The rows of a group lie close to one hidden flat surface of 5 dimensions, which may be shifted away from zero. Surfaces can cross.
Some rows, each with its group after it:
[  8.9 -11.2   1.3 -20.7   1.9 -21.6  -7.5  10.2 -15.3   1.8]	Q_398
[ 15.1  -6.1   7.4 -39.0  -0.6  -8.0  -8.0  -7.5 -12.4   8.7]	Q_141
[-3.4 -1.1 -3.7  5.2  1.1  3.0  8.7 -0.3 -0.4  1.2]	Q_603
[  4.9 -21.4   8.3  19.7   1.8   9.8  -4.0   9.1   5.1 -25.7]	Q_398
[ 10.4  -2.1   4.9   6.3  13.7  21.6  -8.1 -15.2 -12.2   5.6]	Q_670
[ -6.0 -18.4  54.9   9.6  23.6  -7.8 -29.0  31.4  10.7 -13.2]	Q_603
[-10.6  -0.4 -13.4   1.7 -22.5  13.3   9.8  -6.4  10.4  -1.2]	Q_670
[  6.9  -6.0   5.6 -11.6   1.8 -11.9 -12.4  19.4   0.0  -9.3]	Q_141
[-7.6 16.7 -0.5 10.6  7.1 -4.9 -3.5  7.6  4.5  2.7]	Q_670
[-20.7   8.1 -15.2  27.7   1.2  21.6 -24.3  47.2  35.8 -19.4]	Q_603
[  7.0  10.6 -18.7 -15.9  12.5 -23.1  -1.5  14.2 -20.7   9.3]	Q_670
[  5.4 -19.3   9.3  15.9   8.5  10.1   7.1  -8.5  -9.0  -5.5]	Q_141
[  3.2  11.6 -11.9 -20.0  -0.9   4.9   1.2 -15.0  -4.6  21.2]	Q_141
[ 10.7   7.5  28.0   5.8  54.2 -23.4  14.9   4.1 -19.1  21.2]	Q_398
[ 11.4 -10.9  45.6  -8.6  18.2 -22.1 -25.3  12.2   6.2 -19.1]	Q_670
[-17.7 -13.9 -20.1  -0.7 -29.5  -6.8 -22.0  35.7   0.0 -17.3]	Q_141
[ 16.8 -12.0   5.2 -18.8  18.4 -14.4  -6.1 -21.0 -52.0  21.8]	Q_398
[ -9.5   3.3 -19.3  -4.0 -17.5  -1.5 -13.3  12.2  -4.0   3.7]	Q_670
[-13.3  20.4 -33.1 -12.3 -21.7  -0.7   9.3 -23.8 -20.0  33.8]	Q_398
[-54.3   6.7  24.6  19.5 -30.0   4.6  -9.4   1.9  16.1  33.5]	Q_603
[ -2.4  -7.0  12.4 -33.9 -11.1 -10.4 -13.2  17.0   8.3  12.8]	Q_603
[  7.0   3.3  -7.0  -3.0  -9.8  10.9   8.3 -51.8 -27.8  21.0]	Q_398
[ -0.7 -12.3  -9.3  12.3   8.4  -0.8  -5.2  24.3  -4.5 -12.6]	Q_141
[-20.6  20.7   7.7  52.9  15.3  30.0 -14.7  -4.7  15.9  -1.5]	Q_670
[-12.4 -20.9   7.4  -9.0 -14.8 -11.7 -33.5  29.8 -13.0  -0.1]	Q_603
[ -0.7  18.3 -22.3  -9.9  -3.6   8.1   2.6  -5.9  -1.4  19.9]	Q_141
[-20.0   4.4   5.2  32.4  -1.0   7.2  14.3 -20.6  -7.1  14.1]	Q_603
[  3.8  -0.8   5.8 -13.7  -4.8 -10.3   4.3  -4.2  -1.8   2.5]	Q_398

New rows. What belongs after each?
[  9.2 -16.9   5.1 -18.2 -32.3   0.7  -4.6  -0.3  21.5 -30.7]	Q_398
[ -5.6  24.9  10.4  -8.5  22.7 -28.4  17.8  16.7  14.8  18.0]	Q_398
[ 11.9 -11.2  -2.2 -20.4  -1.5  -4.2  19.5 -10.3  -3.9   6.8]	Q_670
[ -4.0  14.3 -23.9 -22.6 -15.2   5.1   4.3   8.2  23.4   9.4]	Q_603
[-1.9 -9.7 29.6  7.9 12.3 -6.6 -2.1  5.8  4.2  1.9]	Q_603
[ -7.1 -10.3 -13.8  18.2  -4.4  12.1  -5.3   3.1 -18.6  -5.4]	Q_398
[  3.8  -6.1  -7.3  -0.8   1.7   1.8 -10.3  16.4   0.9 -12.4]	Q_603
[-26.9  28.8  -9.6  13.1  -7.7 -30.3  -1.0  33.1  15.8  -0.6]	Q_670
[ -0.9 -14.7  13.6 -11.6  -3.8 -10.7  -4.7  -2.7 -13.2   8.5]	Q_603
[ 12.0  16.8 -34.7   0.3  30.0  -3.7  16.5  -3.5 -26.7  24.2]	Q_670
[-19.0  26.6 -15.9  30.8  14.4   0.2 -43.0  23.3  -9.9   3.9]	Q_670
[ 20.2  -3.1  20.0 -56.8 -23.4 -26.4   3.7 -13.8  13.0  -8.7]	Q_398
[-22.0  23.1  -2.6  12.6  -5.3 -32.0  17.5  24.0  25.6  -4.8]	Q_670
[  0.6  -9.3 -11.6  -8.0  -2.7  -6.0  -6.9   6.3 -17.3   4.1]	Q_398
[ 10.2  -1.5  22.5   9.4  21.4   8.6  27.6 -21.9   8.0   0.3]	Q_670
[ 11.6   2.6   4.7  11.5  25.0  17.1 -12.6 -12.4 -11.4   6.4]	Q_670
[ -1.8  -9.4   6.1  -6.0 -17.4   7.5  -1.0  -6.8   6.2  -6.6]	Q_670
[ 21.2 -36.7 -29.8 -23.0 -24.5  52.1   8.2 -48.9 -24.4  15.5]	Q_670
[  7.5 -11.5  25.4  15.2  23.2  -5.8  -5.3   7.5  -6.4 -11.8]	Q_603
[-13.0   2.7  28.2  25.1  -1.0  19.3 -30.5   0.2  17.4 -12.7]	Q_670
[-11.7  11.1 -38.8  38.7  10.1  27.3  19.5   2.9  -2.3   7.9]	Q_141
[-2.8  3.3 18.3 -1.7 10.6 -0.2 12.6 -7.6  9.6 11.4]	Q_603
[ -4.4   9.1 -41.8 -10.7  -8.6 -11.3  40.4  -3.7  -5.4  20.9]	Q_670
[ 11.2 -18.4  -4.8 -28.7 -13.4  -4.1   5.9  -4.8  -9.4   0.5]	Q_670
[-3.3  5.5 -8.9  0.2 -2.3 -1.8 -9.9  7.1 -4.1  2.8]	Q_670
[  8.3  -6.5 -21.7 -12.2  -2.5  18.7 -37.9  -5.2 -26.5   6.2]	Q_670
[ 19.5  -8.0  -0.7 -14.1  14.8   5.9 -11.8  -7.3 -23.1   7.5]	Q_670
[ 11.4  -3.1 -10.2   6.2  15.9   4.2  -4.3  27.1   9.3 -20.9]	Q_603
[ 5.1 -2.0 -2.9  0.7  2.7 10.7 -6.3 -7.0 -2.7  3.0]	Q_670
[ 16.9   4.5  30.2 -11.5   7.7  -2.2  20.0 -36.9   5.9  -0.8]	Q_398
[ 11.0   9.4   9.0  14.1  30.7   6.6 -12.4  -1.8 -11.3   4.3]	Q_670
[-9.1  7.0 -9.6 12.5 10.1 -4.4  4.8  9.8 -8.8 11.1]	Q_398
[-23.3   9.8   1.9  25.0   0.6  13.0   5.7   3.4  18.6   7.3]	Q_603
[ 11.2 -26.3  23.4 -25.8 -10.3 -18.2 -19.5  13.1  -8.2 -11.1]	Q_141
[ -3.1 -10.8  25.2  40.9  42.0  -2.7   2.9  40.9  15.8 -22.5]	Q_398
[  4.8  -4.0   7.8  20.0  -7.6  21.1  12.1 -26.5   4.5 -14.3]	Q_398
[ 14.8  10.1 -33.6 -14.5  24.0 -14.4  14.8   0.6 -32.3  20.9]	Q_670
[ 4.5  6.3  8.7  4.4 20.7 -7.0  4.8  3.4  1.8  1.2]	Q_670
[ -5.0   5.3 -19.7   5.9   1.1   7.2 -21.0   5.4 -15.2   8.5]	Q_670
[-16.2   6.6   2.2  23.4  -7.4  22.7 -22.0  -1.3   7.7  -3.2]	Q_670
[ -8.0  17.0  -7.8  16.1   9.9  -1.1 -11.6   7.9  -3.2   4.0]	Q_670
[  3.3 -23.4  -2.7  30.9   6.6  20.0  -8.3  -4.1 -25.8 -12.5]	Q_398
[-13.7  -2.9   8.3  25.3  -2.4   0.9  18.4 -27.8 -20.0  15.0]	Q_603
[-10.3  16.8   6.1  17.0  12.8  -5.5 -11.4   9.9   6.2   0.3]	Q_670
[ 24.9 -20.3  19.6 -13.8  14.3  15.2 -24.2 -14.4 -20.9  -0.3]	Q_670
